The same things were measured in two ways. Each way mixes the same 9 hidden numbers, adds some noise and spreads widely along 6 directions of its own, which tell nothing about the thing.
In the rows, 128 means zero.
Some things both ways: the first way, then the second way.
[122 176 124 188 135 106  73 118 139 123  85 164 158 140 122 136 101]
[126 152 137 171 140 123 103  84 187 146 161 127  60 129 120 129 205  73
 104 140 148 157 124 129 111]

[ 87 108  99 144  96  84 142 158 135 133 145  57 115 142 118 142 163]
[126 123 128 130 140 126 133 130 162 102 118 155 110 132 130 136 106 141
 142 110 143 135 126 169 117]

[137 190 125 113 146 145 131 130 131 169  93 147 195 153 139 121 117]
[139 139 149 136 117 162  98 142 181 113 163 117  78 151 143 116 143  95
 184 119 102 103 141 188 104]

[113 163  99 152  73 121 125 104 155 142 125  76 123 131 125 132 120]
[146 125 151 167  97 119 143  95 135 123 136 173 108 140  91 131 142 158
 120 127 155 154 108 188 109]

[119 172 187 147 178 140 125 145  83 124 122 146 186 161  85  98 140]
[101  97 125  95 179 128 117 157 139 127 112 108 121 124 139 162 103 116
 136 121  96 117 149 100 155]

[134 110 108 119  97 200 183 133 114 164 134 144 133 123 163 103 117]
[178 139 109 125 117 133 184 107  83 111  98 142 166 138 119  99  95 188
 174 127 134 120 101 129 165]

[179 145 102  69 153 143 198 129 108 156 105 181 113  95 169 138 131]
[171 135 145 182 150 139 140  87 103 115 132  86 118  97 102 113 146 149
 142 112 100 117 143 154 188]

[114 135 151 159  66  89 136  99 135  88 155  10  95 177 105 132 150]
[148 154 149 201  90 136 128  81 157 122 129 154  76 122 112 107 186 131
 130 130 168 103 134 149 122]

[197 203 130 113 129 141 144  94 128 164  85  98 132 162 151  94  81]
[110 169 152 122 102 128 113 123 147 141 140 162  85 132 128 118 184 109
 141 151 160 163 106 167  96]

[141 112 111 118 155 151 144 155 131 160 148 134 107 129 144 143 138]
[135  89 151 134 119 111 151 141 109 132 132 137 130 141 119 138  97 170
 125 139 135 132  98 177 117]

[112  79 143 122 131 121 195 154  38 116 205 117 133 146 115  78 151]
[151 144 149 114 125 100 102 169 153 107 162 107 112 109 110 132 173  96
 119 109 135 137 151 137 117]

[108  87  99 116 129 145 191 170  33 137 171 142 109 165 147  89 162]
[149 122 122 149 125 110 112 106 137  97 208  94 104  78  84 142 222 111
 101  79 146 150 176 131 141]

[152 126 190 148 130 176 174 132 107 131 142 121 148 126 112  64  88]
[170 155 124 158 126 121 187 109 104 139  90 131 151 112  93  94 146 153
 149 171 149  90  92 120 156]

[106 189 105 128 118 136 134 120 108 155 103 120 137 115 110  94 119]
[182 131 101 167 152 124 192  69 105  94 102 139 114 128 143 100 151 130
 161 129 139 143 101  93 170]

[ 24  91 130 208  70 173 102 147 212  87  98 167 102  96 146 163 143]
[136  80 162 140 115  94 169 161  77 125 123 149 157 137 102 147  72 165
 136 105 148 101  91 128 149]

[117 185 132 163 139 180 123 144 110 150  57 189 160 129 125 107 112]
[134 160 138  71 154  95 151 143 150 102 110 163  99 118 136 117 154 122
 151 149 150 170  98 152 103]

[154 126 150 127 142 145 163 121 127 124 133 138 114 127 133 129 122]
[119 112 145 159 160 128 109  94 140 154 134 107  98 125 107 152 140 125
 106 127 109 130 141 109 160]

[ 67  51 161 197 110 170 168 163 146 129 120 137 104  65 118  98 132]
[ 89 107 139  95 173  94  84 211 177 107 125 112 100  90 137 175 163  61
  96 118 130 137 170 108 112]

[129 147 102 134 144 145 149 140 117 164 123 175 152 120 132 146 124]
[139  93 109 178 148 140 128 124 130  94 115 116 129 113 130 151 128 116
 125  89 118 128 164 118 168]

[148 146 134  79 110  61 175 118 113  84 162  45  94 127 143 109 157]
[ 92 104 159 122 177 145 104 139  81 155 102 107 155 126 104 173  68 133
 143  88  80 130 142  90 216]

[ 71 127  98 186  79 142 142 145 148  90  73 195 103 158 196 171 152]
[105 148 179  68 132  94  95 159 155 116 161 165 102 134 102 160 132 110
 137  80 146 166 128 138 119]

[157 123 141 130  70  63 158  86  93  77 106  41  89 154 127  96 126]
[147 130 151 118 117 108 158 195  82 113  85 156 193 129 102 134  73 144
 158 102 143 118 102 128 158]

[108 137 100 181 144 166 114 172 133 147 110 183 136 127 167 128 131]
[ 83 115 146  69 150 113  84 152 161 145 170 130  96 128 114 171 157 102
 107 128 120 175 140 143 103]

[ 97  88 167 142  92 177 155 133 141  99 185  81 123 107 125  79 132]
[114 109 169  77 150 139  91 180 140 149 130 107 106 168 142 150 103  92
 170 139  65  97 140  96 141]

[101 141 142 116 139 140 166 164  75 133 114 113 125 185 111 108 161]
[113  87 122  97 186 124 125 115 165 100 158 120  89 125 126 163 125 120
 145  95 103 127 151 122 142]

[ 61 183 101 183 126  34  95 178 106 122 165  33 158 151  98 110 180]
[111 105  96 143 178 149 126  71 160 140 140 118 108 126 108 156 142 121
 125 125 107 132 143 113 157]

[ 98 168 101 155 135  58 171 145 138 127 150  71  90 109 145 131 174]
[113 115 159 120 138  99 122 158 129 122 104 150 112 126 125 153 128 115
 118 121 141 144 124 111 132]

[150  79 159  42 140 210 173 125 107 135 184 161 134 177 138 131 132]
[101 104 187 114 125 126  83 106 139 152 200 119  75 155 116 159 101 162
 123  97 110 158 128 193 121]

Other things, the second way, with their names:
j202: [108 147 131 116 155 133 102 156 121 128 102 125 126 120 142 144 146  75
 141 112 122 161 139  78 166]
j430: [176 124 125 101 140 121 184 163 134 122 113 112 144 138 122  98  98 161
 178 175 110  68  90 170 113]
j621: [102 117 119  87 139 143 109 177 123 148 101 101 119 150 195 129  92 116
 155 149 110 111 130  80 143]
j437: [155  75 112 174 134 140 118 129 129 103 107 129 144 143 103 165 129 101
 123  95  94 115 180  66 174]
j37: [ 89 131 179  96 139 117  85 164 171 130 129 122  41 134 184 131 129 122
 130 150 125 147 129 183  85]
j385: [ 85 121 181 151 119 113 105 129 113 132 195 144 100 102  88 162 159 115
 117  73 161 181 110 206 128]
j971: [110 107 127 108 119 143 144 101  82 182 103 143 154 159 108 142  85 188
 139 157 115 127 102 108 162]
j763: [125  81 157 169 133 129 159 181  84 134 104 125 158 126 110 148  95 115
 158 128 115  87 101 144 157]
j47: [152 131 118 162 155 125 132 157 152  81 122 125 127 123 137 133 134  61
 159  71 137 107 143  78 164]
j895: [140 122 137 123 149  94 186  51  76 147 142 141 115 125 102 121 121 205
 118 139 153 176  67 140 159]
j966: [149 102 146 150 108 133 127 168 118 162 147 103 165 169 108 135  64 135
 140 120 116  75 106 131 141]
j771: [163 111 153  98 179  95 176 118 109 133 123 139 141 160  92 140  88 141
 154 136  97 142  71 116 152]
j722: [ 96 109 100 114 124 175  93 166 172 117 131 122 118 138 152 148 130  88
 171 107 112  84 176 113 132]
j614: [112 127 187 139 166 126 118 100 131 172 120 145 102 152  78 158 110 131
 132 145  92 149  93 161 147]
j531: [145 124 165 141 176 101 140  72 168 145 149 127  76 156 106 135  92 154
 120 133 114 126  89 154 133]
j212: [158 141 162  89 157 108 137 114 166 135 144 137  79 163 106 124 152 112
 157 164  95 130 100 133 108]
j285: [106 114 101 101 154 107 155 127 112 114 103 157 127 128 161 143 116 124
 136 110 164 158 108  58 155]
j215: [109 138 168  70 155 131  93 136 194 159 163 120  77 155 101 143 122 125
 153 151  90 104 124 172  99]
j127: [147 124 162 132 158 122 115 170 135 130 111 101 128 150 134 137  82 106
 147 118  93 104 126 113 156]
j532: [101 143 109 120 143 148 132  79 109 147  96 135 107 150 188 113  77 177
 143 129 142 180 101 121 163]
j237: [157 108 111 115 139  99 159 112 179 126 204 135 117 144  87 138 145 139
 111 139 147 155  87 211  64]
j158: [134 115 158 101 121 124 100 172 118 150 151  90 121 150 140 135 112 122
 137 133  99 121 128 124 134]
j811: [168 123 134 156 144 123 138 128 133 138 124 102 133 129  88 131 166  99
 131 148 101  95 136  84 157]
j475: [126 123 168 114 142 105 115 154 165 151 182 118  93 155 116 141 125 103
 131 136 121 126  95 172  94]
j661: [125 155 116 143 119 115 135 159 124 110 129 129 122 100 158 115 157 100
 133 110 188 147 117 126 129]
j664: [ 95 125 134 126 121 117 131 121 136 141 156 160 137 119  84 151 114 160
 119 100 172 148 105 187 119]
j884: [ 88 132 185 135 135 129  86 116 128 163 165 119  87  99  69 162 201 106
 116 131 114 136 149 146 147]
j745: [ 91  85 135 129 135 110 113 171 128 126 133 135 124 129 140 171 101 109
 108  93 151 142 129 113 133]
j462: [152  91 190 149 146 103 126 128 125 130 200 119 112 118  22 173 197  86
 131 111  83 121 131 155 138]
j343: [162 133 168 138 142 106 146  86 158 149 143 139  92 152  83 122 127 160
 127 156 120 116  94 163 119]
j890: [ 99  97 138 103 164 136 108 195 159 120 112 129 106 150 155 162 115  56
 169 120  97  99 140  90 132]
j922: [132 117 146 122 124  97 163 103  76 144 134 163 139 135  91 141 130 164
 116 133 152 186  80 138 140]
j389: [146 125 123 157 140 155 114 137 149  96 112 116  93 136 163 123 149  76
 171 109 106 103 160  88 157]
j367: [174 125 133 144 134 144 125 143 128 134 127  90 123 153 130 117 145  87
 162 144  82  93 138  84 154]
j248: [103 106 139  71 183 103 154 153 107  91  79 165 122 113 131 161 113 120
 161 108 121 154 123  85 166]
j906: [ 91  90 107 186 154 133 152 127  87 124 104 134 170  77  92 169 119 131
 113  85 157 135 131 126 189]
j577: [128 155 127 112 139 120 128 101 137 140 128 130  90 141 154 115 149 121
 137 143 143 150 110  89 139]
j353: [104  92 136 100 120 110 118 165 125 117 178 161 146 126  76 181 158  98
 122  92 141 176 127 159 108]
j606: [110  95  94 129 154 146 128 129 103 125 120 115 153 128 137 157 104 122
 141  89 116 135 146  75 186]
j101: [146  87 149 182 181 138 110  98 135 110  90 113  95 141 130 159 105 112
 123 103  71 133 165  85 192]
j580: [142 150 110 139 134 131 175 133  93 137 101 135 169 123 119 109 108 135
 165 130 153 117  83 122 162]
j106: [159 105 156 119 120 122 168 124  95 150 135 126 150 150  82 126  95 181
 160 147 106  81  96 143 146]
j840: [102 135 146 127 143 129  80 167 162 159 126  95  99 136 163 138 106 108
 107 149 121 143 127 154 113]
j120: [ 83 110  97  80 160 116 130 104 115 147 105 133 109 123 167 144 117 167
 102 149 143 189 119 104 139]
j562: [160  94 129 160 161 148 143 111 136 134 141 124 149 179  88 153  90  86
 177  93  78  87 116  76 179]
j749: [114 136 167 131  92 138 120 161  64 170 101 113 153 147 151 115  61 175
 151 128 139 103 103 120 168]
j59: [ 97  91 130 103 182 128 120 115 160 148 123 111  91 121 118 161 123 142
 118 158  94 117 139 135 134]
j620: [117 112  92 137 168 139 142 121 133  77  93 143 123 110 148 145 123 101
 164  71 140 112 160  48 188]
j203: [174  95 132 123 157 118 160 126 110 125 138 107 172 137  69 144  80 164
 144 108  89 101 121 130 169]
j198: [133 104 149 140 188 104 161  68  83 142 129 119 124 128 108 149  69 190
 112 111 113 190  81 160 181]
j397: [138 105 187  94 136  94 148 152 120 104 153 149  80 139 123 138 147 116
 165 124 118 129 105 143 117]
j240: [158 170 142 106 128 107 139 135 191 106 149 155  93 135 113 107 154 114
 155 133 157 124 105 177  83]
j907: [100 144 159 160 163 142  82 105 195 141 148 119  59 112 100 150 184  79
 125 126 113 125 153 156 129]
j23: [138 160 157 110 117 123 122 135 143 142 115 125  89 132 138 103 156 136
 147 172 130 110 121 135 115]
j235: [173 115 184 135 115 108 147 118 130 134 158 128  83 167 120 115 132 144
 148 157 108 115  93 166 105]
j11: [148 117 146 165 123 111 142 124  83 132  89 118 123 120 144 119 122 160
 107 144 138 139 120 107 162]
j172: [117  91 148 166 119 133 122 133 130 109 179 120  83 104 116 147 191  99
 138 108 130 129 142 175 121]
j604: [148 124 132 130 157 134 141  81 143 130 140 126  91 146 117 129 146 119
 157 131 104 116 123  97 153]
j27: [ 62 104 159 143 132 146  60 141 165 143 182 114  85 104 102 178 155 109
 108  90 127 134 171 188 122]
j284: [168 124 155 139 197 135  97 155 180 105 126  78  88 143 137 139 134  49
 160 121  49 105 160 106 154]
j635: [100 184 178 121 106 116  84 165 152 145 112 149 105 127 135 125 118 123
 125 116 171 145 120 153 121]
j455: [128 143 120  87 156 121 140 137 128 138  98 141 139 158 149 127  78 137
 148 138 128 163  92 117 140]
j194: [109 134 128 132 141 135 125  84 138 156 101 119 109 109 114 128 111 200
 105 154 135 122 135 151 152]
j767: [146 146 122 152  95 143 158 119 114 111 152 138 114 131 151  92 139 141
 180 117 169 120  94 171 125]
j414: [122  84 102 100 142 141 145 129 110 154 132 128 156 163 114 153 100 135
 149 140 100 125 111 102 145]
j742: [140 166 135 148 142 121 132 123 151 101 116 141  92 111 138 114 177  92
 145 123 150 154 124 137 130]
j864: [ 91 135 132 166 104 159 103 121 118 107 122 150  92 113 162 135 167 102
 152  92 156 162 150 136 149]
j782: [154 111 102 142 131 150 134 103 100 127 129 108 156 139 111 134 124 138
 144 102 107 120 148  75 188]
j359: [177 168 165 106 106 118 102 168 154 122 157 111 112 155 128 103 145 105
 152 134 115 143 121 166 100]
j600: [141 108 139 199 134 164 130  86  88 145 120 100 148 106  69 143 137 151
 141 108  93  89 159 117 210]
j863: [149  99 144 138 108 121 167 123  83 155  99 158 157 166 100 134  81 179
 136 155 126 127  82 139 140]
j854: [121 126 216 107  90  82 117 180  96 170 167 127 118 127  85 139 137 161
  99 164 138 161  81 228  84]
j384: [104 120 171  96 151 123  70 156 183 140 149 114  81 146 123 159 112 115
 122 121  99 116 157 136 118]
j848: [151 106 121 132 108 119 155 167  88 108 134 135 171 142 128 131  90 134
 155  88 147 121 111 114 150]
j422: [107 117 120 111 161 131 104 193 173  93 100 137 108 134 172 152 118  58
 151 107 121 141 144 111 121]
j556: [104 123  86 112 146 147 126 143 128 144 104 121 143 123 146 139 133 110
 132 146 128 145 131 101 144]
j535: [110 159 123 144 117 124 130 135 108 109  91 152 123  98 155 121 143 132
 128 110 183 173 124 136 145]
j649: [100 115 119 131 109 163  64 180 145 121 125 105 143 126 144 152  97 121
 133  77 118 110 195 121 154]
j728: [114 132 137  94 182 135 144 100 116 143  97 123 127 125 113 136  76 180
 154 131 100 129 112 141 175]
j887: [ 94  89 126 123 149 139 123 136 105 122 142 117 142  94  97 169 116 151
 129  86 117 126 158 143 172]
j586: [163 121 140  78 147 114 152 151 140 142 101 116 125 168 140 112  69 166
 158 176  93  87 100 128 120]
j636: [150 135 160  75 112  83 121 240 133 106 152 113 149 113 112 133 144  91
 139 118 141 108 133 131 102]
j190: [ 99 122 170 104 148 116 129  96 128 147 164 148  85 130  98 146 131 160
 142 127 126 159  96 188 123]
j121: [138 149 161 132  89 124 151 125 120 130 124 166 100 142 126 102 141 154
 164 147 160 117  91 169 108]
j336: [129 149 175 104 124 116  91 183 170 146 142 134 117 154 108 138 127  94
 137 141 115 137 114 174  93]
j574: [140 116 118 129 117 117 153 132 100 162 137 114 164 130 104 127 105 177
 113 154 142 129  93 160 130]
j893: [149  88 166 146 140 131 118 136 129 114 170 103 116 126  76 157 141 115
 149  94  81  87 162 133 160]
j738: [ 74 153 122 123 106 167 103 114 128 135  98 170 101 148 176 126 112 134
 170 104 162 148 129 113 149]
j246: [125  90 130  83 129 111 164  85  78 133 148 161 134 148 101 148 103 201
 141 116 131 160 102 123 150]
j809: [112 109  95 112 161 108 161 106  91 152 121 130 167 127 114 151  88 164
 107 117 154 168  93  94 168]
j145: [138 115 162 123 152  94 113 122 135 140 155 137  94 152 105 158 174  75
 108 135 109 186 113 100 125]

Some of these things the first way, each followed by its name:
[168  64 101 165 121 138 100 160 116 135 150 122 101 143 158 128 110]
j556
[138 111 132 142 172  51 108 163  92  93 196 138 158 193 137 156 154]
j966
[121 147  86 160 119 133 134 144 149 136  48 212  96  85 182 144 108]
j771
[154 191 145 108 122  82 154 115  73 116 149 114 168 189 124  83  91]
j562
[110 132 113 149 111 146 154 173  99  99 137 151  62 160 164 149 155]
j248
[114  64 142 163 137 165 105 152 157 119 160 120 117 120 144 129 147]
j621
[131 174 193 104 115 132 135 105 148 135 119  49 158  94  68  43  84]
j763
[111 201 128 169 149  65  82 130  73  95 174  98 184 145  90  93 149]
j367
[ 76 137 140 165 103 110 100 160 142 111 137 107 151 121 103 115 124]
j906
[129 122 154 139 110 156 120 127 105  98  84 114 121 171 121 118 146]
j887
[130  96  65 162 142  99 115 178  94 183  68 131 118 153 147 121 113]
j237
[ 76 130 119 180 125  90  77 149 135 109 105 124 153 129 116 128 147]
j661
[107  84 134 148 156 172 130 172 135 135 168 216 136 160 149 164 130]
j745
[159  35 128 141 143 119 109 136 168 126 123 150 111  87 139 163 117]
j840
[111 197 137 196 160 157  95 161 138 154 101 174 215 198 154 145 133]
j722
[103 131 126 149 103 166 111 108 156 129 102 129 107 107 126 121 130]
j235
[107 187 163 160 150 110 117 148 122 123 132 106 166 156 106  98 128]
j890
[ 98  80 161 146  90 146 139 114 115 106 181  83 181 155 107 117 153]
j649
[ 89  72 147 189 130 178 116 182 134 136 103 147 140 108 119 108 129]
j430
[ 71 174 101 184 141  69  85 148 176 130  50 137 150  99 143 138 151]
j475
[159 173 113 140 131 156 178 107  83 156 170 162 151 152 139 118 109]
j437
[119 124 147 165 103 170 130 115 103 109  50 192 154 129 129 112 111]
j203
[ 88 127 148 144 121 181 149 158  97 101 159 193 145 149 139 125 146]
j893
[112 134 188 140 146 145 178 124 119 120 136 124 164 146 102 112 149]
j384
[ 60 192  96 150 129 108 137 149 102 147 216 109 160  74 111  61 129]
j145
[170 137 150 148 108 170 125 120 133  79 102 144  79 143 175 132 112]
j884
[171  85 121  99 147 178 162 133  65 147 173 211 164 135 154 109  99]
j359
[ 53 114 160 187  67 157  96 118 133  95 102  82 119 144  91  88 131]
j285
[121  82 133  76  86 185 137 141 141 124 136 154 112 134 153 118  93]
j385
[  9 172  74 158  89 129 169 174 185 146 129  74  78  60 163 104 187]
j397
[102 103 184 175 122 144 151 124  66  92 100 129 148 138 104  54 126]
j636
[139 158 143 122 184 164 122 142 127 140 146 176 160  93 129 106 126]
j854
[119 113 138 138  96 186 159 138 121 125 136 142 110 139 148 104 115]
j604
[ 92 108 134 133 100 133 205 148 148 141 164  73 104  95 129  99 141]
j343
[164 145 133 119 126  95 151 137 112 139 113  95 132 139 147  88 101]
j580
[169 112 134 150 153 108 150 144 127 117 123 105  90 164 144 181 181]
j194
[ 79 154  99 155 152  79 154 184 105 123 141 210 160 152 155 156 149]
j47
[120 193 132 138  94  72  96 111 161  91 124  71 127 102 110 128 122]
j614
[ 89 165 105 143  82 157 123 129 200 132  34 102  99  99 159 126 143]
j190
[ 91 192 131 146 153 131 110 146  94 125 180 151 196 165 108 130 152]
j389
[168 193  89 138 141  66 132 136 112  95 132 127 110 156 179 176 162]
j600
[ 51 139 112 174 129 161  90 176 124 127 170 178 193 133 129 128 146]
j606
[ 87 141 113  82 142 103 116 144 108 126 142 135 145  93  88 127 157]
j198
[150 162 122 113 107 114 175  99 119 142 125  72 123  93 140  62  98]
j202
[168 166 150 106 145 155 199 126 115 151 111 101 122 148 159  87 123]
j106
